The rows come from 4 hidden closed curves, with some noise, and rows from the same curve form a group. Each curve winds through 8 dimensions. The rows are also pushed far along 5 directions, which tell nothing about the answers.
In the rows, 128 means zero.
Known rows, each followed by its group:
[158 122 139 136 133 172 103 141 147 155 142 136 111 123 118 133 140  99
 113 145 146 143 176]	z612
[111 202 124 130  85 130 123 142 167 183  67 104 136 130 153 155 138 149
 159 147 158 126 162]	z612
[123 189 125 100 172 108 183 115 127  56 161 115 134 186 165 144 151 128
 137 112 140 155 111]	z803
[155 109 117 121 119 169  86 134 142 195 114 130  94  86 123 157 139 119
 105 131 122 139 172]	z399
[161  84 138  80 128  57 168 199 150  97 122 107 147  79 199 160 139  78
 164 118 153  66 188]	z612
[128 126 126 138 118 118 133 131 149 154 115 111 117 124 109 141 127 112
 170 126 165  95 131]	z803
[100 165 135 148 139 124 141  88  88 123 142 147 105 159 155 140 114 148
 102 131  79 150  87]	z612
[130 162 138  59  73 115 176 183 156 132 102 100 137  83 162 168 177 109
 159 168 196 104 192]	z807
[129 118 147  83 114  95 186 179 145  53 191 185 206 122 149 134 119 116
 110 105 115  78 149]	z612
[172 100 130 161 191 148 110 103  86 101 174 121  81 168 182 125 143 125
  47  84  69 179  86]	z612
[146 128 132 139 168  78 166 147 148  94 134  66 105 134 201 132 153 107
 141  79 133  86 154]	z399
[167  73 120 111 108 171 107 168 143 173 120 136  57  93 160 167 175  90
 110 162 147 140 191]	z803
[ 67 111 123 161  97 106 110 126 144 147  78 122 195  97  57  77  91 151
 169  76 130  51  70]	z399
[ 87 179 135  73  65  97 177 159 144  83 124 167 189 129 112 151  99 142
 127 170 134  91 124]	z399
[158  69 107 161 167  70 184  86 146 102  90  60  97 136 141  95 114 106
 158  74 104 132 118]	z399
[109 160 128 115  79 122 144 143 137 130 105 119 117 128 159 151 145 147
 102 159 120 130 143]	z803
[ 97 123 109  86  93  90 158 154 151 109  65 127 214 102 106 113 130 135
 197  95 166 100  94]	z803
[129  94 109 199 146 101 106  63 141 184  68  70  60 109  86 100  94 128
 166 132 107 114 137]	z807
[100 137 144  45  91 131 155 182 132  98 158 165 192  82 119 167 148 114
 103 117 128  87 140]	z807
[103  92 118 110  91 118 126 149 140 126 103 154 166  90 103 109 108 140
 121 125 103 102 134]	z803
[115 143 118 140  91 139 126 110 148 172 101 119 101 117 125 122 129 156
 126 164 118 148 174]	z612
[121 128 126 138 128 128 135 113 131 124 107 117 122 124 103 127 109 117
 106 104 101 113  97]	z399
[105 129 106 157 115 164  90 102 144 183  92 144  81 133 108 132 118 144
 119 152  97 154 140]	z399
[209  42 126 157 173 146 110 148 154 181 118  74  61  95 177 143 188  65
 144  79 156 135 191]	z803
[ 96 134 108 120 107 147 123 112 149 158  79 129 159 109  69 109 125 142
 162 120 138 139 122]	z803
[134  72 119 173 146 129 117  97 118 149 107 108  92 128 109 105 135 114
 148 104 118 134  94]	z612
[161  98 137 162 195 189  63 106  69 131 172 149  76 167 141 131 134 104
  58 120  82 191  87]	z612
[152  70 101 151 180 108 105  98 139 107 131 133 131 127  81 102  86 123
 124  81  93 117  97]	z399
[156  55 114 124 155 102 152 127 136 105 135 140 158  81 100  85 124 111
 163  83 137 110 127]	z807
[123 137 123 148 149  35 199 124 170  73 118  49 128 156 175 116 141 130
 181  85 145  76 141]	z803
[ 92 139 114 141  81  97 131 127 160 166  69 109 124 112 112 144  97 141
 156 133 127  76 128]	z807
[103 197 160 134  61 193  81 133  95 187 149 167 116 141 114 161 130 160
  77 213 136 150 128]	z807
[119 107 128  53 118 143 155 179 148  93 150 203 208  82  98 131 124  98
 137 126 139 114 165]	z612
[162 127 124 137 180  86 156 134 132 101 125  91  94 131 188 117 128 102
 163 126 142 125 171]	z807
[139 128 141 136 117 146 128 136 143 136 146 139 112 135 131 153 141 109
  97 128 122 118 136]	z803
[138 147 135 142 134 143 118 148 160 152 128 139 132 137 149 144 135 110
 144 127 140 121 174]	z612
[112 217 128 117 121  98 142 103 115 101 122 100 135 163 130 147 106 169
 115 151 128 133  90]	z399
[143  99 126 141 115 135 140 119 135 159 107 109  87 118 149 134 139 114
 123 134 113 145 160]	z399
[113 138 118 128 127 129 116 131 129 140 119 159 112 147 145 151 114 133
 142 150 114 135 131]	z803
[ 75 181 124 153  62  83 133 124 151 177  66 125 152 124 120 127  90 174
 198 169 152  84 131]	z807
[113 144 122 135 102 105 146 132 139 153 107 100 129 121 159 115 134 160
 156 131 138 119 155]	z399
[119 151 148  96 109 114 145 155 118 123 157 150 167  98 142 143 133 133
 131 138 139 103 152]	z807
[117 189 116 182 180  57 162  47 143 107  93  22 104 180 124 101  96 158
 168  83 119 128  94]	z399
[ 93 134 157 127  57 207  75 147 114 212 143 194 162  76  56 127 132 139
 112 168 148 114 138]	z612
[105  96 133 140 118 119 116 142 113 118 133 136 133 121 107 112 105 124
 128 124 126  83  94]	z807
[129 106 121 158 143 162  82  96 119 168 108 120 137 110  75  84 115 141
 135 111 125 150 111]	z612
[131  95 133 137  90 154 100 156 153 184  96 152 135  86  83 139 120  92
 152 135 157  89 141]	z612
[166 110 137 124 142 116 158 125 119  95 158 109 113 127 137 122 142 109
 117 125 144 128 124]	z807
[129 125 121 140 132 133 125 142 121 110 140 149 121 162 153 124 115 129
 122 133 128 124 108]	z807
[132 147 152 121 152 192  98 142  99 114 189 151 105 152 146 150 166 113
  56 142 114 162 128]	z399
[131  64 118 148 150 163  83 129 132 135 156 183 138 102  75 106  91 119
  84  84  83  97 110]	z399
[147  89 120 154 128 141 105 112 121 164 123 144  97 115 125 129 102 129
  99 122  82 139 126]	z399
[101 183 136  65 103 155 138 172 124 115 131 177 171 138 170 173 167 134
 118 144 137 157 138]	z803
[123 143 123 161 145 131 112 113 137 153 111 122  90 164 168 141 138 130
 137 137 110 155 145]	z612
[139 103 129  84 147  87 177 134 144  89 127 101 153  81 117 122 149  96
 158 107 146 109 159]	z807
[ 86 187 121 109 137 193 108  87 104 127 138 182 152 164  83 124 119 157
  89 142  88 203  95]	z803
[143 119 128 165 113 151  80 151 149 202  93  92  64 121 155 155 130 113
 118 140 133 104 166]	z807
[151 107 146 111 101 198  89 157 113 198 172 165  68  77 157 186 177 116
  55 160 108 139 188]	z807
[153  98 129 129 130  90 150 118 133 102 143 107 147 117 101 112  98 123
 128 110 129  97 118]	z399
[107 155 104 117 142 101 152 113 136 108 107 136 139 140 147 130 100 147
 145 110  98 132 120]	z803
[109 195 127 111 100 160 124 124 129 148 114 131 134 155 135 162 139 152
 103 143 125 160 119]	z807
[120 152 114 125 124  75 150 139 156 138  64  93 136 125 167 145 120 129
 184 116 140 110 146]	z612
[116 118 106 173 123 101 130  93 137 133  91  78  79 148 142 105 129 157
 125 123 103 131 114]	z803
[123 148 131 150 138 119 136 108 126 107 130 126 111 177 150 139 130 127
 111 136 103 152 113]	z803

New rows. What belongs after each?
[137  64 121 150 137 146 110 107 129 123 127 147 126 116  80  92 104 117
  89 106  77 137 118]	z803
[142  70 121 126 128 123 103 150 119 121 119 132 156  92 104 110 126 123
 119  89 128 101  84]	z399
[123 182 141  60  97 115 182 163 137  81 150 190 185 119 139 154 123 121
 138 180 152 126 168]	z807
[116 130 117 138 179 151 102 106 123 126 121 121 107 150 127 115 127 121
 130 114 105 164 129]	z807
[126 169 130 128 111 177  76 117 100 160 145 149 110 130 109 149 121 160
  67 161 115 152 107]	z399
[115 120 135 124 132 100 144 137 135  83 163 124 188 121  94  93 102 138
 132  91 140  70 107]	z399
[157 100 119 117 177  80 178 132 140  79 114  67  87 113 162 109 146  84
 177 128 157 119 170]	z807
[141  98 134 116 122 148 108 142 137 153 120 108 134  84  94 135 130 100
 109 102 131 103 133]	z807
[141 155 116 139 145  88 163 125 158 111 116  91 104 175 191 149 135 132
 147 107 127 133 140]	z807
[153  58 131 114 132 128 134 140 138  97 147 133 158  97  83  89 128  99
 127 113 142 116 137]	z612
[129 137 133 113 135  94 164 129 149 112 104 111 139 126 138 159 120  98
 137 106 111 114 142]	z399
[156  85 104 153 174  81 158 114 159  87 125 100 129 157 147 111 116 115
 150  56 114 116 106]	z807
[157  50 119 152 164 148 115  84 117 107 146 141 120 135  54  90  98 105
  91  94  86 154  81]	z399
[145  73 135 107 158 156 110 156 140 112 180 174 170  87  88 122 117  99
  91  71 108  94 138]	z399
[189 101 133 140 175  86 173 142 170  74 150  73 125 146 163 110 145  87
 147  87 157 112 169]	z612
[162 106 122 127 144 144 128 131 138 127 155 139  97 124 155 132 133 116
  90 138  99 152 186]	z612
[148 115 119 138 145 110 122 135 151 123 137  77 110 118 136 113 149 136
 144 109 165 102 150]	z399
[132 136 144 103 140 112 143 137 125  93 171 171 196 117 116 128 106 128
 123 106 116 116 128]	z807
[197  80 158 129 134 186 101 169 108 179 172 127  31  97 194 185 191  61
  75 159 146 141 193]	z612
[144 135 135  99 146 110 192 144 150  61 158 137 155 148 140 131 151  93
 141 113 150 128 144]	z612
[123 117 115 135 134 114 144 138 139  96 133 117 115 140 150 109 144 134
 135 124 137 113 130]	z399
[ 84 166 126 127  97 126 135 105 124 139 112 153 135 135 102 123 119 159
 152 175 128 139 125]	z807
[121 112 130 113 142 113 151 131 121  84 155 157 140 129 120 113 124 116
 140 142 126 124 135]	z807
[166 121 134 176 170 204  58  85 106 175 160 151  72 148  98 136 107 114
  49 131  76 186 126]	z807
[150 115 127 116 142 156 135 148 118  91 172 140  97 133 151 129 153 114
  67 128 123 135 129]	z399
[136  99 113 132 151 165 117 111 131 127 140 135  85 143 129 125 151 118
 104 133 102 174 149]	z803
[118 142 133 103 137 175 109 123 104 107 169 184 132 158 119 145 138 129
  79 157  98 180 125]	z399
[115 159 132 148 179  99 148  87 101  74 148 111 101 181 142 106 111 130
 136 148 110 155 113]	z807
[122 138 116 134 132 134 106 123 138 134 127 102 130 124 106 110 138 156
 133 119 154 117 121]	z399
[188  32 131 112 220 184 115 138 120  69 215 199 138 140 115 120 146  56
  72  68  87 173 131]	z803
[121 222 125 100 105 128 153 125 108 120 130 112  88 170 209 166 160 174
 103 196 137 187 152]	z399
[ 93 153 143  84 100 173 117 141  99 103 148 177 181 135  94 123 137 143
  90 157 116 165 108]	z803
[118 194 130 143 110 140 125 121 147 176  96 118 102 147 172 173 144 139
 122 137 115 148 152]	z803
[122 187 118 156 151 141 130  91 128 141 141 127  53 177 180 161 128 149
  86 141  80 163 145]	z803
[132 142 152 118 121 136 116 127 119 127 144 137 180 111  81 118 112 126
 122 126 139 119 118]	z807
[140 135 141 140 113 150  94 123 111 152 121 120 116 121 102 127 109 129
  98 158 124 138 122]	z612
[142 129 104 132 151  81 135 104 155 121  95  93 123 126 121 130 102 135
 152 103 117 118 125]	z399
[132 131 116 117 127 125 146 129 155 152  99 116 108 105 141 133 139 116
 162 146 142 137 187]	z612
[134  71 121 142 153 141  83 119  96 119 146 168 142 121 106 104  91 135
  80 103  65 140  92]	z612
[142 157 132 119 121 115 146 111 110 121 149 116 111 154 167 138 125 156
 114 160 118 165 144]	z399
[ 93 161 145 175  66 192  58  90  90 209 119 153 120 133  51 117 106 173
  98 185 128 147  78]	z807
[126 111 124 135 143 118 132  91 131 144 100  86 111  94  88 109 139 122
 155 122 130 135 135]	z807
[101 183 120 116 107 121 137 118 119 111 123 131 157 131 110 119 102 173
 111 129 125 118  91]	z399
[140  99 133 132 124 129 122 126 104 114 143 138 122 135 129 122 126 126
  98 137 112 140 105]	z399
[142 129 120 162 135  92 146 101 127 133 115  42  42 143 181 118 139 145
 129 151 125 132 164]	z803
[119 172 115 127 140  91 148 129 163 127  57  65 122 137 144 129 117 117
 184 131 158 119 154]	z807
[131 157 129 148 132 120 133  98 120 146 142 123  93 152 156 141 104 151
 104 147  93 148 151]	z399
[146  99 141 126 143  95 132 141 114 122 119 111 123 107 137 136 115  95
 150 124 138  99 125]	z612
[154  80 129 150 134 139 117 143 121 142 147 107  48 124 165 141 153 100
 105 145 129 116 152]	z807
[127  61 121 124 151 133 109 153 129 100 154 198 189 112  87  94  89 111
 135  89 111  96 112]	z807
[155 132 130 180 157 148 100  84 116 161 138  79  57 163 145 143 138 133
  80 107  95 161 113]	z807
[114 151 120 157 117 114 165 104 165 122 116 122 128 160 132 114 136 145
 146 116 124 131 139]	z612
[131 145 149 122  73 142 142 155 130 161 124 124 105 116 157 171 163 118
 116 162 156 114 147]	z612
[122 168 113 122 131  89 163 112 148 123  80 108 130 153 142 151 116 126
 180 116 143 128 106]	z803
[134 117 119 150 140 122 125 128 168 139 105 133 135 133 119 120 111 112
 160 112 131 116 155]	z612
[114 103 130 128  66 156  91 147 140 204 115 164 143  75  95 134 107 143
 125 149 122 100 162]	z399
[ 87 151  93 186 135 124 107  55 116 160  55  84  91 159  92  93  89 174
 144 103  97 146  47]	z807
[147  91 118 193 159 164  76  76 111 192  99 124  43 132  98 125 107 107
 122 139  98 162 111]	z612
[118 149 108 156 166 113 129  60 127 129 111 107 121 166 108 109  94 154
 138 105  85 171 105]	z399
